The rows of a group lie close to one hidden flat surface of 13 dimensions, which passes through zero. Surfaces can cross.
Some rows, each with its group after it:
[  1  30   1  20 -36  59   3   8  14  12  13  20   5  -2 -19 -10  14  29
  12 -38  33] -> Gefo
[ 10 -44  29  -8  30 -63  -1 -20  18 -46 -13  -4  41  13 -19  26   5  16
   9  58   7] -> Kaz
[  5  16  34  15  15  20  22  77  -1  11   1 -16   1  37   8 -28  -9  40
  23  -8  36] -> Kaz
[-44 -32 -22   3  23  -4  11  -6 -44  22  17  25  55  31 -17  -8   6  12
  24  11 -12] -> mikeg
[ 52  -7   0  25   7   2 -17 -12  28   2  14 -19  18  -6 -25 -31   1  10
 -22  42 -38] -> mikeg
[-42  38 -28   7  27   5  31 -14  -1  15   5  15 -54  -2  18 -32 -22 -10
   0  14  36] -> Zev
[ -5  47 -30  14  31  43  -3  -9  43  -5 -35  -1  -5  -8   6  -8 -20 -24
  12 -37 -12] -> Gefo
[ 23  17   4  -8 -27  -9  15  21  11  27  -3  -4  17 -13   9  50 -10  18
 -11  14 -28] -> baf
[ 12 -18   7   0 -31 -18   8   0 -64  27   1 -14  -1 -32 -21 -12 -22 -10
   3 -12  23] -> Kaz
[  8 -47 -17  32   9  -3 -22  15 -13  11  43 -27  27  32 -17 -48 -16   7
 -17   7 -27] -> baf
[-17 -17 -31  -5  -6  25  26  40  21 -13  14  24 -45  -3  26  26 -10  13
 -11  -9   1] -> mikeg
[-37 -19  -8  18  -1  14 -30  14 -12  -2  21  10  39   9 -14  18 -22   2
  14 -37  -1] -> Sikik
[ 17  10  -4  15  27 -30  -9  17  -3  17  -2 -20   8 -18 -11  36 -65 -10
 -30  28  16] -> Zev
[-23  20  -4  10  20 -11  19   0  38 -17 -21   4 -19  30  14  -9 -13  24
  28 -17  51] -> mikeg
[  1 -22 -36 -14  23 -21   9   4 -36  34   0  21 -10 -26 -10  18 -12 -20
 -10  26 -30] -> mikeg
[ 49  -9   5 -17  23  20 -18  29   8   3 -20   5  -9  -9 -29  14  17 -13
 -21  -2 -12] -> baf
[ -8  29  13  35   5 -12 -39 -24  17  10   8 -13  29  12  -2   1 -20   8
  16 -25  14] -> Zev
[ -1  19 -21 -38  27 -12   5   0 -23  43 -36  45 -34 -31 -35   8  29 -24
  10 -15   5] -> Sikik
[ -8   5  -6  -7  29 -11  10  37  15  30  15  20  26  23 -32  -3  23  37
   5  34 -23] -> Sikik
[ 22   8  10 -18  10  30 -16  -3  22 -29 -26  19 -47 -18 -19  -7  37 -22
  -2 -28  27] -> baf
[-26 -17  -8 -11  33 -29 -32 -18 -19 -13   5 -22  -6   9  18  -3 -12 -44
 -18   5 -35] -> Sikik
[-53  16  18  -6   4  -2 -22   1  -5 -20  24  -5 -20  21  19 -15  17 -13
 -12  -3  12] -> Zev
[ 32  25  42  -1  12 -12 -42  -3  25 -16 -25  -8  18 -23 -42 -23  26 -10
  11  -6  -8] -> Gefo
[ -5  62  56 -16 -36  29  24   8 -23  11 -27  -2  -9 -11  20  -5  25   2
  20 -16  35] -> Kaz
[ 31  31  35  11   9   1 -45 -23   8   6  -5  -2  25  -7 -48  13  12  -7
 -14  -1  37] -> Kaz
[ 12  -6  25 -15  -2   9  -5  49   8 -11 -19  -7  19  18   4  20  18  13
  13 -21 -17] -> Kaz
[-44 -10 -31  18  -4  19  39  -5 -23   1  14   0 -13  15  37   3 -48  -2
   1  -1  40] -> Gefo
[ -3  -2 -12  42  35  27 -26   6  24 -25  43  -9 -10  -6  -2   3 -50  -5
 -54  46  23] -> mikeg
[-46  21  -7   9  22  37  18  -4 -13  16  27  50   2   5  -1  21   3  17
  -8  40  27] -> Zev
[ -1  36  14   9  12  35 -46  25   6 -15   1 -12  -6 -31 -50 -17 -15 -28
 -16 -40  33] -> Sikik
[ 14  24  61  -2   8  -2 -52  10 -18   3  23 -13  15  18 -20   4  25  -3
 -30  18  15] -> Kaz
[-49   6 -24 -10  27  38  -9 -16 -20  -1  -2  41  -8   9  -3   0  16 -27
   6 -23  12] -> Gefo
[-26  -6  -9   7   8  16  69  17 -17  -6  -6   2   4  -1  18  -7 -32  21
  15  36  27] -> Sikik
[ 21   7  17  26  18 -44 -33 -63  34 -11 -16 -12   7  30   5 -21   4   4
  24 -12  34] -> Sikik
[  2  -2   6  13 -26 -38 -22 -14  -4  -3  -1 -11 -31 -31   4  -6 -27  -5
  23 -40  22] -> Zev
[-26   9  16   9  -8  19 -41  15 -10  -8  15  19  -3  -6  -3  14   5  -5
   2 -40  13] -> baf
[-20  -5  -4 -18  53  22  12  27  24 -21 -25  55  -1  16 -11  31  28  17
  28  -3  16] -> baf
[  1 -15 -26   9  53   5 -26  37  40 -16  -9  -4  -6  24  15  15 -15 -10
  -5 -14 -36] -> baf
[  8 -12  19  13 -14 -44 -16   3 -17  -2  27  -7 -22 -32 -22 -38 -13  12
   6  16  25] -> Gefo
[ -1   8  -3   3 -16  11 -30  10  28  -5   4   7  -8  -5   8  23   7   1
   1 -39 -11] -> Kaz
[ -5  -3   5  16  15 -51   8  45  13   8  -4 -36   4  32  29 -15 -41  27
  34  -7  -8] -> Kaz
[-17   8 -20  10 -46  58   4  -2  16 -12  25 -12 -23   9  35 -31  11  -5
 -10 -38 -28] -> mikeg
[ 31 -16  20  11  15  38 -11   0 -16 -12 -15  -8  64  -1 -40  25 -12 -10
 -18  13  13] -> Zev
[ 18   0  19 -11   5   0   3  18 -26 -14 -13 -12 -17 -26 -34  -4 -18 -18
 -16  -2  53] -> Zev
[ 33 -35 -18  13  -4 -31  14  20  28 -12  -2 -19 -10 -15  -5   1 -39  20
   3   8   7] -> baf
[-25 -17 -30  21 -24  -3  26 -39 -32  20   0 -20  57   8  -3 -30 -26   2
  34 -27 -10] -> baf
[-22 -29   4 -18  -3  -6   1   1  -8   2  15  17  48  35   4  19  36  11
   7  12 -47] -> baf
[ 27  51  26  15 -46  16  -1 -14 -10  35   3 -14   1 -20 -11 -12   1  10
 -10 -13  27] -> Sikik
[ 37 -41   2  -3 -43  33  43  11 -16 -17   8 -40  42   9  -3 -19   6  10
 -20  35 -29] -> baf
[  0   1  17 -20  12  -5  -3 -12  -3 -22   7 -18 -24   3  15 -15  23 -27
 -32  42 -23] -> Gefo
[ 61 -31   2   9 -26   2   6 -12   9   2  -1 -29  16   6  -2   0  -6   7
 -16   7 -11] -> Sikik
[ 12  48   4 -51 -18  13   2  40  -9  41 -30   4 -26 -24  -4  46  26 -21
 -22 -34 -15] -> Zev
[ 27  21  26  16 -23   3  34   4 -19  16 -11 -26  36 -35 -36 -66  -6  22
  38  22  -7] -> Gefo
[  7  27 -13   2  61 -29   3  -9  32  17 -13   3 -12  22   4  -3  -8   0
 -10  47   5] -> Kaz
[-40  26  15  26  13  -4 -31   6   4  -6   1  -7  37   7   6  35 -42   6
  10 -24  23] -> Zev
[ 20 -17 -16  -1   5   9 -14  26  -3  -1   6  19 -18 -33 -24  37 -24  -6
 -27  -2  17] -> mikeg
[ 10 -29  11  -3 -22 -37 -34  31 -23  16   9 -38  32  15  12  10  -9  -4
   6 -31 -60] -> Kaz
[ 22  30 -16  -4 -22  49  28   8 -24  39   0 -19  -4 -14  -7 -20  -4 -18
 -31  -2  -7] -> Zev
[ 40  10 -12   8  13   3  22 -34  -7  11 -25 -28  -9  -4  -5 -36 -17 -21
 -15  22  18] -> Sikik
[  2  -4   5 -23  24  -6 -11 -11 -74  17 -41 -12  39 -25 -45  10 -22 -56
  -4 -14   8] -> Sikik
[-30 -12  42 -10 -16 -36 -26   6 -18 -12  13  22  16   2  -9  28  22  23
  30 -11  25] -> Sikik
[  8 -29  -9  -6  31   7 -27   2  35 -52 -20  27 -39   0 -21   3  15  -6
  12 -36  44] -> Gefo
[-18 -23  19 -28  -6 -56   9   3 -21 -17   6  16 -48   1  31  37   5   6
  -2  18  38] -> Gefo
[ 47 -27   0  -3  22 -11  26  -7  24 -34 -18 -27 -22  17  -5 -26  -5  -1
 -10  29  30] -> Gefo
[-37 -27  -9 -19  -2   7  -5   8 -36  -5  14  33  -8 -13  -5   3  22 -14
   8 -10 -21] -> Gefo
[-41 -42   0 -22  11  -8  21  35   9 -38  -3  44 -11  18   2  23  23  34
  36 -12  27] -> mikeg
[ -6  45  -4  25 -34  74 -16  -8   7  27  18  20  20 -19  -9   3   9   7
  -1 -29 -21] -> mikeg
[ -3  -1 -20  -7   7 -17   6   3  10  18 -16  27  -6 -13  18  68 -21   8
   9  -6  -6] -> Sikik
[ 15 -10 -21  -4 -30 -18   2  -4  27  -9 -13   1 -51 -24  14 -14  -1  -2
  31 -55  -3] -> Kaz
[-36 -24  21  15  -7 -19 -41  25   1 -37  30  10   1 -11   3  38 -30  16
   8 -21  23] -> baf
[  4 -21   3  -9  20 -11 -12  12  19 -38  24  17 -47 -16  18  33  -2  -5
 -40  50   3] -> Zev
[  0  -4  38 -27 -10   7 -10  14 -28   6   7   4  19  27   7 -12  62   1
   3   6 -35] -> baf
[ -3 -39 -15  34 -26   2  -5  -7 -13  -1  44 -10  36   5 -30 -18 -27  20
  -8   4  11] -> baf
[ 17  21  22  32 -14  27   4 -34 -29   5  -4   7  21 -42  -8  28 -35   2
  -6  22  40] -> Zev
[  0  -1   4  35  10  -6 -42 -14  30 -24  30 -19 -15  26 -10 -37 -14   0
 -16 -13  44] -> mikeg
[-12  55  13  -7   8  44   5  -7  15 -21  -6 -21 -32   9  36   4  -1 -32
 -38   5  21] -> mikeg
[ 22 -17 -29  30 -23 -23   0 -24  24  14  14 -28  -8  36  15 -28 -14  18
   7 -35  14] -> Gefo
[  6  29  56  -9 -31  26  30 -22 -31 -16 -18  -8   5 -33   7 -29  18  -5
   9  34  10] -> mikeg
[ -2   9   6  19  14  -6  12   6  42  -5  18  -5   9  34   9 -20   2  36
   4  33   1] -> Sikik
[ 51 -14  14 -35  16 -23   0 -15 -26   5 -24  -9 -20 -11 -33 -25  42 -29
 -16  23   2] -> Zev
[ 26 -52 -25   5  20  24 -18  65 -24  -1  13 -13 -17   2 -24 -25 -23 -16
 -19 -28  -1] -> Kaz
[ -4  11  10   5  -3  16  18  -1   6 -31 -30 -51  27  16  26  -6 -31 -17
   5 -13  -3] -> mikeg
[-60  20  41  -3 -13 -17 -29 -13  -4 -12  17  32  -2  14  14   8  34  21
  29 -20  30] -> Gefo
[-27   2   1   4  57 -11  11  -1 -14   7  -4 -12  11  42  10 -38  -5 -10
  12  21   6] -> Kaz

New rows. What belongs after each?
[ 34  -3 -16  19  -9  -5  11  17  19  27   4 -31  28  31 -15  -6 -21  27
  -8 -10   9] -> mikeg
[-11  14  -7 -19   2   3  25  45   8 -15 -15 -23 -26 -28  23  12 -31 -20
 -13   8 -27] -> Sikik
[-31  -5 -29  -5  20   8   5   5 -19 -12 -22 -13 -15  -5  -2 -23 -30 -41
  16 -44  15] -> Zev
[  9   5  -6   2 -23  23  39 -16 -25  14  -5  21 -10 -42  29  28 -15   0
 -11  32  -7] -> Zev
[ -1   6   2 -16  15 -45   1  13  18   9 -15  -5  -5  17  32  10  14  11
  22   4 -42] -> baf
[ -6 -29 -30  22  -8  19  10 -12   4   9   6  27  38   0  10  25 -10  28
  25  -8 -31] -> Zev
[ 13  28  -5  28   1  19  -4  -5  29  19  16 -10  15  30 -18 -39  11  23
  -3  -2  11] -> Zev
[-35 -48   5  13  15   0 -11   2 -20 -33  25  50  22 -33 -14   1   7  14
  31  29 -24] -> mikeg
[-33   7  -7   9   3  55  -4   2  27 -46  17   0 -35  18   9 -42  15 -12
 -12 -20  22] -> Zev
[ 35  39  10 -23  14 -15  23  -9  10  10 -35  -9 -50  -6 -17 -47  20 -11
   2   5  43] -> Zev
[  4 -33  35  -5  29 -41 -37 -10  -6 -48 -11 -12  11   0  -3  30 -13 -21
  -7  11  26] -> Sikik
[-24  50  13   4  42  23  14  18  18  -2 -23  -7  19  33 -22 -15  -5   4
   7  -1  54] -> Zev
[-52 -48  -7 -22  -8 -18   9  52 -18  -8  27  25  10  18   7  30   8  20
   9  -3 -27] -> Zev
[ 35  -6  14 -27   2 -34  13  22  -5  -4 -46  -8   0 -38 -15  18  -6  -5
  22   5 -16] -> Gefo
[  3 -13   6 -20 -42 -25  44  45   2  16  22  21 -17 -20  14  14  20  51
  12  42 -35] -> Gefo
[ 40 -23   6   4  11 -14  21 -45 -14   7 -22   3  34   0 -13 -22  20   5
  20  34  -8] -> Zev
[ 13  21  22 -37 -12 -10  33  -8  -5  20 -55   5  29  21  15  49  30  11
  27 -15   8] -> Gefo
[-45 -14  19 -23  18 -33 -12 -13 -43 -21 -10  21 -15 -19  14  32  -2 -29
  13   7  16] -> Zev
[-10   9  23 -27 -51 -51  21  48 -21  12 -10 -42   1  -2  27  12 -21  12
  18 -25 -20] -> Zev
[-18 -33 -14  17  27   5 -32  14  16 -44   9 -25  15  38 -38 -60  -9  -7
  17 -43  30] -> Zev
[ 11  45  63   7 -33  -2 -24 -46  -3  -6  -8   8  11 -18  24  23  24   4
  12   6  15] -> Zev
[ -8   0  30 -12   5 -47 -17 -36 -25  -9  10 -24  -8  33  30 -12  19 -19
 -14  24   7] -> Gefo
[ -8  -8 -20  -5  -1  -5 -11 -49 -17  26   0  39   9  -3  14  15  32  -8
  19  -4 -47] -> Zev
[-23  29  33 -30   0 -18  15  20   3  -3 -28  -4   1  20  -1  -9  32  11
  33 -18  23] -> Zev
[  1 -27 -20 -24  20 -46  31   6  24 -18 -39 -25  -7  36  25  -9   0   0
  35 -13  -7] -> mikeg
[ 37 -14  23  11  -8 -12  -8  24  21 -25   3  -5  -7 -27 -33  -9 -10  22
   6   4  32] -> Gefo
[ -5 -26   3  38 -17  -6  32 -15 -13   3  10  -1  53  11   8 -12 -28  44
  37  28   3] -> Zev
[  6 -59 -57  -3  -2  -3   8 -57  19 -28   1  31   0 -21 -38 -11  11  -8
   8  -2 -10] -> Kaz
[ -9 -15 -32   0 -41  34   1  10 -45  41  22  30  -5 -13  -7  31  -4  -2
 -14 -46  12] -> Gefo
[-53  33  46   5   2  18  -5  11 -25 -35 -10 -26  31   1  -1 -22 -19 -12
  24 -18  34] -> Sikik
[-15  23   5  -4  -2 -49  14 -22 -12  13 -26 -10 -21 -19  16 -27 -12  -5
  42 -13   7] -> Gefo
[ -5  12 -22   7  12  20   3 -19  -3  30   8   3  15  11 -14 -51  27  -2
   6   9 -37] -> Gefo
[-21  49  -3 -26  30 -23   3  36   0  51   3  10  -8  19 -19  20   8   8
 -16  14  10] -> Zev
[-13 -29   5  -9 -18   0  20  15 -40  19  15  32  23 -13 -36 -23  27  23
  33   5  -6] -> Gefo
[ 12 -48 -12 -12  -7 -30  -8  30  -8 -18  -6 -32  -3   3 -18 -17 -14 -13
   3 -27 -13] -> Zev
[ 20  28   4 -10 -28   5  27  10  39   7   0   2 -39  18  11 -14  34  29
   2  -2  21] -> mikeg
[ 29  23 -16 -18  -7  31   4  64   9  45 -15  -1  29  -1 -49  28   9  12
 -15 -35  -7] -> Zev
[-23  16   7 -10   2 -19  27  19  -5  30   0  15  30  22   7  24   8  32
  20  18 -12] -> Zev
[ 41 -51 -21   3  18 -24  -9  -7  27 -35   3  -2 -58   7 -14 -18  -9  -2
 -15  -5  62] -> Gefo
[ -2  15  13  -9  15   1   5   1  24 -20  -2 -35   6  30   7 -54  28  -9
   3  12 -33] -> Sikik
[ 14 -11  29 -45  -8   4  48  38 -25  -3 -30  11  15  -3 -22  11  35  16
  12  19  14] -> Zev
[  8  10  35 -30  42 -69  -8  12  10  -2 -39 -28  31  36 -35 -17  22   7
  34   0  22] -> Zev
[-21  28 -12  15 -14  37 -28   7 -36  23   7 -10   9 -22 -33 -34 -17 -28
   4 -52   8] -> Sikik
[ -7 -45 -21  15   2  13  12 -21 -11 -17  31 -12   2  39  -2 -56  10  -5
  -8   8   8] -> Gefo
[  0  23  27  22  -2 -42  -7 -30  22 -22  21  -8 -49 -20  40  -4 -20   9
  -5  44  33] -> Zev
[  4   8  17 -13  -5  11 -33  10   7 -12  28  35 -43 -25  -7  23  30   1
 -34  18   2] -> mikeg
[ -9 -53  -8  -9  10 -18  -3  -9 -27   4  21  24  10  38 -12   1  30  15
  -1  14  17] -> Gefo
[ 23  11  11  11 -40 -14 -23   3  31  22  22  -2  11   7  10  13  27  32
  -2  -7 -38] -> Zev
[ 11  15  35  32  -5 -20 -38 -57  22   3  16 -10  36  44  16   8  21  22
   0   9   9] -> Sikik
[-16   2  19   7  -2 -26 -58  19   8  -9  45  11 -26  -1 -18   8   6   9
 -19 -10  32] -> Zev
[ -6  15 -17   7  26 -28  11  24  48  -6  11 -27 -24  23   2 -69   2  15
  18  15 -24] -> Sikik
[ 62  27  20  20 -13  41 -15 -34  51   8 -21  17  37   9 -34 -14  53  33
  18 -11   7] -> Zev
[ -3 -13  -8  -7 -21   5  20   3  24   6  11  38 -12  36   7  15  43  44
  17 -17  24] -> Gefo
[-20 -10 -45  44   3  36  18  -5  25 -13   8  19  -8  -8  17  -9 -44  21
  25 -22  15] -> Zev
[ -1   1   3 -13 -18  35 -41  -3   1  -7   9  13   1   9   0  32  38 -20
 -21 -42 -19] -> Gefo
[ 14 -15 -18  15   1  13 -34  22  48  -8  41  42 -21  -3  -7  45  15  32
 -26   9 -14] -> Zev
[ -2 -14 -27   4  13  69   9 -18 -14 -10  17  41 -22 -23 -10   3   7 -19
 -34  22   6] -> Zev
[ 25  -1   4 -37 -45  42  22  -5 -17  13  -3  16 -22   0   3 -11  68  -3
 -15 -11 -19] -> Gefo
[-12  34  28  21   5  16  -9 -35  -1 -13 -26 -14  35  -5  16  15 -23 -15
  18 -13  16] -> Zev
[ 23 -20   8  37   8  24 -17  -5  19 -16  31  13  34  -6  -7  35 -22  22
 -32  47  -4] -> Zev
[-39  12 -11  17  34 -34  -3  -8 -33  37  16 -19  18  28 -24 -37 -32  -6
   2   6  28] -> Zev
[-12  41  16  27  15  41 -52   4  -3  -5  37 -18 -11  15   4 -13 -11 -20
 -45  -9  22] -> Kaz
[ 10  -8   7  -7  35 -15   6 -38   8 -16 -19   7   7  29   6  -2  24  -5
   1  32   9] -> Sikik
[-27  -1  12  11 -16 -43  -6   5  18 -30  33   3 -70 -10  44  11 -28  17
  -7   4  47] -> Gefo
[ 14   0   4  -6  -2  -5  23  -5 -15  -6 -32 -40  16   1 -11 -56  -2 -19
  19 -11  -6] -> Sikik
[  5  18  24  29 -44   9  -9  -3  -1  16  26 -11  50   6 -14  -2  -4  36
   5   2   8] -> Kaz
[  1 -33  -2   4 -13 -20 -46 -28 -18   1  13  33 -15 -16 -24   8  14  -5
  13 -45  31] -> Sikik
[-24 -44   7  18 -33  32  -1  17   3 -35  23  24  37  11   5  15   7  36
  30 -26  -7] -> Zev
[-18 -35 -31  35  -9  -6  -6  -5  -3 -14  25 -13   0 -27  15 -31 -49  -4
  15  -9 -38] -> mikeg
[ 12  17   4 -17  -1  -5 -10  13 -11  41 -19  15  31  -6  -5  78  -3   2
 -10  -8 -15] -> Gefo
[-53 -19   3 -10  13  35  29  73 -12 -34  22  -6  13  25   1  16 -22   8
 -18  11  17] -> Zev
[-15  24  -4  15  -3  30   3  20 -21  16  23   5  -6 -56 -18 -21 -22  -7
 -12  24 -18] -> Gefo
[-39  17  -2   7  48  14 -26   1  53 -31 -17 -12  32  55  13   8  -1 -11
  18 -26 -19] -> Zev
[ 34  -3  12   4 -28   6  12   8   9  -8   5  16 -33 -44   0  21 -11  20
  -8  15  24] -> Zev
[ 39 -57 -20   9 -17 -12  13  12  -4  21  14   4  38  16 -20   4   3  37
   4  11 -22] -> Sikik
[ 27 -17  12 -30  18 -13 -32  -2 -30 -10  -8   8 -40 -25 -52 -16  31 -38
 -23  -7  41] -> Zev
[ 26  29 -16  -7  -6  18  34 -27   8  39 -22  19  16  -7 -21 -11  27   9
   9  11  -6] -> Kaz
[  2  -8  -2   5 -39 -25   2  50  11  21  17  -7  10   6 -11   7 -17  40
  24 -32  -3] -> Zev
[ 23  15 -26  28  25   8  -2   0  20   9 -27  -7  18 -39 -14  16 -57  -8
  14 -10 -12] -> mikeg
[ 21  -8  36 -26  -5 -34  14  14  -2 -11 -21 -22  15  13 -16 -13  24  12
  19   4  10] -> Zev
[ 18 -23 -42  21 -14  24  32 -23  22 -14   3  10 -55 -18  16 -51  -6   8
  13  -6   8] -> Zev
[ 54   4   2  27  -7  -9  12  -2   7  13  19 -19 -21 -17 -19 -22 -24  20
 -33  44  46] -> Sikik
[-43  19 -15 -18  17 -32  22 -10 -25  17 -19  21 -46 -20  35  28 -27 -16
  10   4  23] -> Gefo
[-21 -11 -18  36 -17  44  13 -13 -15  -4  42  14 -15 -13  12 -29 -21   8
 -11  15  20] -> Zev
